All groups share one centre, and each spreads out both ways along 14 directions, with some noise.
Some rows, each with its group after it:
[  7  28   1 -32 -20  -3  22  17  -6   3 -29  -2  -9 -15 -29  23  29 -16
 -23 -24   5 -50] : S
[ 10  14   5   1 -41  -5   6 -20 -27 -21 -13 -15  31 -51  -6  38   9  29
   6 -16  14 -11] : G
[ 15  37 -13  17  -3   3 -50  -1 -17  39  25  23  39 -42  10   0   9   3
  -2  12  17 -29] : D
[-12  -9  -1  32 -40  -3   8  -6 -13 -30   5 -14 -19  -3  -2  14  -8   3
  11  11  -1  14] : J
[  4 -17 -31 -10  29  -7  24  -3 -24 -46   5  13 -15 -19  19   8  31 -10
 -17  -9  27 -43] : T
[  8 -15 -17  -3  44   1 -15   1  -3 -26   2  34  48  34 -18 -16  25  10
   2   0 -20  11] : G
[ -3  15 -15  39 -16  19  31  -9  -1  17   0  25 -29  27 -19  31   4  27
  24  -8   5  10] : G
[-21  19 -16   3  17  -8 -14  31  13  -7  65  19  -2   6 -35 -39  24 -29
   5  42  -2 -21] : G
[  8  14  15  42  11  -3   3   8   3  13  -5 -12  -1  23 -41   5  -8 -17
  24 -29 -17   7] : D
[ -8 -22  11  15  58  -6  29   1  22   9  13 -14  -4 -24   1  11 -21   4
   0  -3 -22  -8] : D
[-14 -11  12  13 -34   7  12   2   0 -14 -49 -46   8 -15  17  -3  -7 -20
  -8 -13  -5   0] : T
[-25   4  48  20 -18  -8  -3  -3  -2   0 -20 -42  37   7 -19  -5 -43  11
  17 -22 -35  21] : D
[ -4  19   7 -26   0 -30  -8   0 -12  23   4 -22 -16   0  29 -13 -16  -1
 -12 -10  37 -24] : T
[-38  22  -1  19 -19   4  21  -2  -3  -1 -14 -25 -48  -3  -2  33 -15   5
  -5 -28  22 -30] : T
[ -1   5 -20  22  -9  48  18  -5  12   1  -6  -1  24   2  -6 -21  19 -23
  20  -7  -9   1] : T
[  1  24  -4 -35   3  14  38 -40  10   6  10   4  15  22   2  15  -5  30
  14 -33  -8 -15] : J
[ 15 -17 -15  -9  22 -30  13  17  -8   7 -13   8  -4 -25  -1  12  20  37
 -14  29  38   7] : J
[-16  -4  13   5 -27  -5 -22  19   8 -16  19  -8 -18 -29 -13  -4   6 -18
  -6  28  11   9] : S
[  6  -3  -8 -24  22   6  28  11  20   2  12  24 -25  33 -17  -8  13 -16
  -4   6 -19  -9] : G
[-22   9 -12 -20 -14   5  13  -6 -23 -28  11   1  -4  14  16 -22   8  -1
  -4  -7  27 -31] : G
[ 20  35 -22 -13 -13 -14   0  -9  19  37  32  18 -19  12 -25  24   6  27
  16  17  10  13] : J
[ 16   6   7  -8  28  10  -3  -3  15  11  -5   9  -8  13 -36  14  -1   2
   9 -35 -14   8] : D
[-17  32   8 -33   6 -19 -21  -2  13   7  16 -27   2 -20  -5   1 -11 -13
 -15 -13   4 -37] : T
[ 15 -11  17  15 -22  -9 -23   5 -21 -20 -22   6   6 -22  -8  27   6   1
 -10  -3  -7   8] : J
[ -4  19  31 -19 -52 -14  11  -4   4  13  17  -9   0  43 -11 -19 -28   8
  18  11 -24  28] : T
[  3   6  24 -16  13  -3  24   2 -34   7   5   7   8   1 -16 -26  -9  35
  18 -34  37 -14] : G
[  1 -25  -7   6  49  -3  21   0  16  10  -7   5   9  -5  47   2  15 -23
 -23   6  -5 -16] : J
[ 11  15  -8 -19  22 -44 -18  14  19  40  29  -7  13 -36   9  -5  10   8
 -12  47  24  -4] : T
[ 19  34 -13  31  -1   0 -37  13 -24  42   1  24 -18  19 -10  -8  12  -4
  11 -16  43  -5] : T
[ 19  -3   1 -15   3 -65  25   1  -2 -25   8 -26   0 -25  -3  33  20  -2
 -14  11   6 -15] : G
[-21   0   8  15  31  22 -44   8  24  22 -13   4   8  -7   4   6  -7 -22
 -20  -6 -20  -3] : J
[ 18   9 -11  26 -11  12  14  -3 -41 -12 -10   8   9  -2  -3  -8  22  -4
  18 -32  33 -20] : T
[ -4  -5 -21  18  19  15 -39 -27  17   3 -19   7   8  11  18  41  -6  18
  -7  -9 -13  25] : J
[ 29 -51 -18  25   5   4  -6 -15  28 -15 -15  -9   9 -19  28  22   4 -14
  -1  39 -34  57] : T
[ -4  -5 -19 -18  17  -3  -6  21   4 -32 -24  -2  -7 -34 -34  21  31 -11
 -25  -3   2 -26] : J
[ 43  -3  -1  -8 -30  16  38 -10   7  28   4  12 -29  -5   4  10   4   0
  17   6   0  20] : T
[-35  35 -34  -7 -18  24  11  -3  28  -7  24  11 -25   9 -21  26  15 -10
 -11  11 -18 -36] : S
[-24 -12  -8  -9 -20 -14  58   2  -2 -29 -31 -21 -25 -17 -12  27  17  41
   0   1  43   4] : D
[-43 -22  20 -11  28  -1  22 -10  25 -17 -16 -25  -1 -18  -2  24 -14  41
  -8 -11   9  15] : S
[-17  -3   2  12 -13  12   5 -10   5   0 -28  -8 -13   8  24  23  -8  -1
 -13 -12  -6   0] : J
[ 15   0  17 -24 -25  11  14  -5 -11   4  26  19 -30  10   8  -8 -19 -13
   0  -1 -23 -13] : D
[ 18  -4 -33  47  -1 -35  37 -10 -19 -27  17  -4   0 -14   8  30  35   4
  14  13  25  -7] : G
[-26  19   9   0 -23  -7  20   0  -6  -6  39 -10  31 -29 -27  -6 -21  37
  14  27 -23 -16] : S
[-23  14   2 -10 -26 -11  18  -9  -3   3 -45 -43 -32  -4  33  27 -14  -5
 -25 -29  23 -31] : T
[-27 -11  -2 -10   2   7  -2  29 -25 -33  -5  42  -4   0 -25  -6  20  31
 -17  13  13 -14] : G
[-16  -4   0  12  12  46  34 -31  27  -5  14 -15  50 -37 -10   6 -16  28
  28 -10 -36   5] : G
[-14  12  17 -42   1  -5  10  29   4 -14   8  11  10 -12 -46 -11  15  -3
 -15   6 -18 -31] : S
[-14   7  17   3  -3  24  12   0  17   3   6  -1  44 -29 -42   7  -9  28
  17   4 -35   8] : G
[  4   6 -14  37 -21   5  13  -9 -31 -14  26  24   3  47   1 -19  17  12
  35  -2  26  20] : S
[ 21 -14  -7  -7  26  20 -23 -10 -13 -17 -24  17   9   6   7   7   5 -14
  -9 -37 -13  -7] : D
[-33 -30 -18  13   4   5  18  -1  20  -7 -17 -17 -44   9  48   4 -12  -9
 -21  28  -1   8] : D
[ 14  10   7 -30  12   8 -15  17  11  24  -8  32 -23  28 -17   3   2 -22
 -22  -7 -30 -17] : D
[  3 -11 -10  10  -5   2 -16 -24   9 -11  16 -11   1 -18  21  16 -15   5
   6  14 -14  18] : S
[  7  13  -1  10 -46 -38  40  11 -13 -17  13 -20  -3 -34 -31  18  28  13
  15  25  29  -2] : D
[-23   7  -2   2 -15  -5   7  25   7 -19  54   5  -8 -10 -31 -29   7 -11
   8  45  -9  -9] : J
[-20  21 -25  20 -14   0  50  16 -32  -1 -10  26  18  12 -14   0  41  39
   7   6  43 -30] : G
[-22 -23  20  32  -2  -2 -35  -5  -1 -36 -31 -37  13  11   4   2 -29 -13
   1 -16 -31  30] : T
[ 15  11  -3 -14 -41 -14  19  17  12  10 -15 -30 -31  24  -1 -28  16 -51
   3   8  15   7] : D
[  2   3   2 -37 -13  18 -42 -11  17 -20   7  14  -9  -3   0   6  20 -21
 -11 -11  14  11] : S
[ 24 -16   2 -18 -14  -7  19 -32 -10 -32  43  28  -3  20  -9  13  -7  41
  29   8 -14  41] : D
[ 42   7  26 -23 -18 -25 -22  15 -16  -7 -18  13  13 -18 -34  17  34  -9
  -6 -18  22  10] : S
[ 41   7   6 -17 -12 -27  19  -6  -9   4   4  13  10  28   1  -8  40 -10
  15 -10  37  16] : S
[ 14  26  -2 -27 -22 -13   7  16 -23  18  10 -11  18 -61  -9 -23  20  14
   3  12  55 -30] : J
[ 47  18   2  -3  -4 -14 -29  -7 -26  23   0  16  -4   3  -4   8   6   1
   6 -25  27   1] : T
[-14   3   3  14 -44   9  68 -11 -18  -9   2  -3   3  17   5  -5  -3  31
  23   4   4   3] : G
[  9 -11 -27  30   5  46   0  13  20   6  -5  31  -5 -15 -17   9  24 -20
   0  19 -27   5] : G
[ -8  -4   6  24  -9 -12   4  23   2 -23  10 -30   1 -25 -32 -19  10 -24
  15  14  10   7] : D
[-17   3 -40 -26  13  34  40 -22   9 -14  -5   9   5  38  34 -20  18  -7
  -6 -13   5 -28] : T
[-20   1  12   6  22  11 -33   3   9  -4  34  36  35 -10  -7   5   5   8
  -9  18 -25  -4] : J
[ 16   2 -17  31  -7   8  14  -4 -34 -14  13  29 -24 -32 -26  41   6  27
   8  -8   5 -22] : S
[ 16 -36 -11  -9   5 -10  -3  -2   0 -32  -1 -24 -23 -44   9   2  -5  -8
  -2  15   9  15] : J
[ 57  16   5  -3   9  -9  28 -19 -17   3  -2  18   2  13 -42  36  14   8
  24 -53 -11  -6] : S
[ -2 -47   8  -8   7  -1  21  19 -27 -49 -39  24 -20  30   0  -2  16   3
 -19 -11   1   7] : S
[ 21 -22  16  15  18 -16 -43  -4   9  -2 -25  -8  21  27   9  -6   8 -15
   6 -12   9  60] : S
[ 11  11 -10  27  14   1 -37  -2 -11  -1  12  -5 -38 -31  -9  20   1 -21
   3 -25  32 -16] : G
[-19  24 -31  20 -15  15 -14 -17 -17   4   6  10  37  -9   9   8  -9  47
   9  14   0 -13] : S
[ -3   3  -7  68  -2   5 -16 -16  -9 -12  23   0   7   3 -16  13  -9  13
  36  -6  -1  26] : J
[ -2 -10 -15  47  -8   9 -29  26 -26 -10 -40  -3  -8   4  17 -19  19 -47
 -15  -3  15 -11] : D
[  6   0  -2 -11  -6 -15 -16   0  -1   8 -12 -24  33 -28   0 -15  11  26
  10  11  44  28] : D
[-26 -24  27  -4  -4  35 -10  25 -30 -16 -27  21 -16 -21   6 -19  -4  -2
 -21 -15  18 -22] : J

New rows. What belongs after each?
[  3   9 -26   1 -18  -8  21  20  -1  24  -7  24 -25  11   6   4  31   3
 -14  36  27  -8] : T
[-22  13 -14  13 -16  19 -11 -20  30  19  -5 -34   3 -52  21  30 -12   7
  -5  12   2  -2] : G
[ 29   9  11  -6 -15   2 -12  12  -5 -10  26  -3 -38 -38 -32   7   8 -49
   2 -12  -2 -22] : G
[ 17 -14  21  -7   8  13  28  15 -13  32  -1  18 -10   0  -1 -32  -8  19
  15   0  19  11] : G
[  3  17 -21  -2  38   4  11   7  10  22  39  10  16 -26 -21 -14   7   4
   7  14  -3 -32] : S
[ -8 -32   5  -8 -13   2 -13  11  -5 -15 -15  14 -17  -9  39   2   0 -12
 -34  28  -6   4] : J
[-23   7  37  18   1 -11  13  -6  -4  21  15  -2  12 -38  11  41 -46  30
 -14   5 -47 -31] : D
[  2  -6   9  15 -14 -24 -53  18 -35 -13 -24  11 -42   1   0  23  -6   0
 -25  -5  22   2] : T
[ -9   3  43  11   1  13 -14   0  -9  -7   1  37  17  21 -40  24 -10  22
   3 -28 -39   8] : J
[ 19 -12  31 -10   7   5 -14   9 -13  -9   5 -16  31 -20 -20 -35 -40 -15
   9 -11 -53  -4] : S
[ 25 -18  -1 -18   1  -1 -49  14  -1 -17  13  38 -37   1 -16  10   9 -22
 -17  15 -13  13] : G
[  1   5  33 -12 -27  38  38  -9  -8  24  18  -9   3 -22  -4 -36 -32  18
  33 -16   5   0] : G
[  9 -33 -27 -15  19  12  10 -23  15 -44  22   2 -10  25  11 -16   7  -6
  17   7  -1  34] : D
[ -2   5 -13  19  24  10  -7 -19  12  12   7 -16  70   3  12 -25   0  14
  26   1  -2  20] : T
[-29 -19   4   4  10  -2  13  14 -20 -10 -49 -29  25 -42  16  -4 -14  23
 -22   0   5 -24] : S
[-20 -23 -32  45 -24  33  -3 -17 -10 -41  -3  -2   7   2  35  -5   6  -6
  10  13   4  16] : T
[ 27 -13 -10  33 -11  11 -42 -21 -10 -29  -9 -20  -2 -37   5  26   2 -20
  10 -20   7  21] : D
[ 17  22  10 -29 -29   7   3 -13  -1  13   9 -16 -13  -2   8 -12 -11 -23
   8 -22   2 -15] : T
[-15  -1  19  -7 -30  15 -29  -3  17  -3  -3 -13  27 -48 -13  14 -17  22
  -2  24 -20  26] : T
[  3   0 -10 -22 -28 -29  21  -7  -3  -9   2   1  15   7  24  10  11  17
 -12  35  -3   4] : D
[-33  11 -36  41 -29  14 -12  12 -11 -20   9   3  -1  19  10 -26  24 -15
   7  29  27  -1] : D
[  0  -6  -7   9  -9  -1  17  37  26  32 -33  21 -22 -27 -30  39  30  17
 -22  46  -1  14] : T
[-23   1   1  36 -16 -14   9   2  18 -21   6 -32 -13 -25 -30  32  -1   4
  10  13  -5  14] : D
[ -5   6 -13 -32 -33 -22  10   4  10 -33  26 -11  17 -15  -7  -8  24 -10
  -5  41  -5  -3] : D
[-21 -25   0  23   4   4 -35  -5 -18 -43 -28  -4   2  28  16   0 -15  -3
  -7 -18  -9  19] : T
[ 11  -5   3 -19  49 -28 -20  19  11  11  20  25 -17  21 -26   0   4   0
 -13  10  -6   2] : T
[ 19   4  34   2  10 -24   8  25   2  20  27   1  29 -39  -6 -13  15 -33
  -6  19 -11 -24] : J
[-13  24  -4 -25  35  -2 -41 -17 -14   6  16  13  39  -6  -2  -2  -7  48
   1 -23  28 -17] : T
[-11 -27   8   1  20 -28  36  35 -21 -26 -13  -7  29  -1  -7 -41  24   6
  -4  21  19  -3] : D
[ 21  15  -1 -12  -6   0 -36   5 -14  12 -31 -16 -14  -6  12  -7   4 -44
 -13 -37  26 -20] : G
[ 16 -26  -7 -12   3 -22  -6  21  13 -26 -15   4 -28 -16 -13  25  25 -22
 -26  25 -11   9] : D
[ 18 -22 -29   3 -12  22  25 -17 -12  -9 -28   8   1 -23  44  14  19   3
  -9   3  16  -5] : G
[-33   1 -12   5  23  21  -4 -17  33  -1   9  -6  53 -24 -11  10  -3  40
   9  19 -18  17] : T
[ 31  -4  -3 -46  11 -35   1 -23  27  -5  20 -16  44  -8  10   8   4   8
   1  22 -29  22] : D
[  3  20   2  -9   3  43 -21  17   8  37  -1  27  -2  28 -21 -39  -1 -17
   9 -12  -2  -1] : G
[  7   6 -39  25 -23 -14  -6 -28   0  -2  -9 -14 -12   3  12  37   0  36
  18  14  24  31] : J
[-33  15 -37  48  27   2   0   1  -1   2  16  -6  43 -47 -20  21 -14  41
   3  30 -32 -36] : S
[-22  15 -29 -17  11  46  39  -7  39  27  -9   0  -6 -22   6  10  16   5
  -7  -1   8 -29] : T
[ 18   5  -1  -6 -12  -9   2 -32   1   3 -20  -2  -7  -7  17  47  23  29
   3 -28  49  23] : S
[  3   5 -15  -8  -4 -22  11 -11  -9 -41  31  20   5  -6 -21  32  25  22
   0  11  -4 -10] : G
[  9  27 -18 -37 -39 -36  11  -4   6   4  -3 -11 -22  12  17  21  20 -14
 -24  16  11 -22] : G
[ -1 -27  13  11   6  11  39  -6   1  21 -23 -23 -29 -30  25   3 -25  18
   4 -12  20   7] : G
[-17  -4  -5   9 -39  14  15   0 -24  -4  20  -9 -17 -24  31 -27 -19   7
   7  22  20 -12] : S
[ 38   5   0 -33 -35   8   9 -22  10  17   7  18  22  42  12 -18   0   3
  16  13 -28  36] : T
[ 16 -40 -30 -21  37   9  37  -5  19 -15  20  43 -39  -8  11  25  20  18
 -13  30  -4   8] : T
[ 15   0  34  24   8   1  -8 -10 -15  22 -27 -21  17 -10  -6  10 -31   8
  15 -47  -7   9] : D
[-10   2  24 -33 -59 -22   0  -3 -29 -50   4 -18   2  -9   5  -3 -11  -3
 -11   2  -6 -15] : T
[  3  -8 -26  12 -14 -23  -9  20  23 -19  13  -3 -35 -13 -20  22  31 -24
  -8  52   4  18] : D
[ -7  22 -25  19  -7   8  23  -1  25   9  30  12  -1  27 -18   2  16  -7
  17  23 -19  -2] : G
[ -4   4 -20  -7 -17   1  -2 -11  29  15   5 -35 -19 -15  28 -11  -2 -14
   5  20  29  16] : D
[ 24 -11  14 -14 -10  -9  10  10  22  12  18  -3 -61   2 -30   1 -10 -11
  15  12   4  40] : D
[-24 -35   2  -7  -4   6   8   0 -15 -52 -21  -4 -10 -42 -11  23   3  45
  -7   1  27  15] : D
[  0  24  41  15  -7 -18 -18  25   5  49 -20 -18  -2 -40 -36  27 -19  11
  -7  -8  -4  -8] : D
[-10   4   8 -12 -39  18  13  36  -5  24 -35  13 -23  -2  -7 -13  10  -7
 -18  17  10 -11] : G
[ 16 -18 -17 -24  17  41   2   2 -14 -30   2  40  38  -6  -9 -30  32  -3
   2  -7  -4  -8] : T
[ 24   9  12 -21  48 -46 -23   4  25  28  -2  -6   6  23 -19  19  -6  -2
  -9 -10 -22  12] : T
[  7  21  -1 -38 -32 -22  -8  -3 -23  -3  -9   5   9   0  10   7  11  18
 -16  -1  21 -17] : T
[-40 -34   3  -3  15  36  34  -1   5 -22 -47 -16 -19 -23  24   9 -13  17
 -22 -17   2 -12] : G
[ 42 -19 -17  29  -2  23 -14  -9   5   3  -4  -6   8 -47  16   4  18 -35
  11   5   2  15] : T
[-13  -6  13   6  -4   0 -22   1   0  -7  25  -4  27 -21   3 -19 -11   6
   5  25  -7  13] : J
[  2  22  31 -13 -23 -33  20  46  -8  27   8   0  12  -9 -34 -29  17  -9
  -4  26  11 -21] : J
[ 22 -27  30  35 -19 -20  -6  37  -7   3  -8   5   5 -54 -45  18  10  13
   5  40  -7  39] : T
[ -9 -15 -14  27  36  33   0   0 -16   2 -11  36  17  40   1 -27   4  26
  17 -13  12  17] : G
[-19  10   3  30 -53 -29 -19  10  15   8   6 -32  -7 -13  -3  11 -10   9
   5  55   6  39] : D
[-34 -23  12  10  14   8  10  -7  15   1 -11 -30   1   3  20 -11 -43  16
   1   6 -22  16] : S
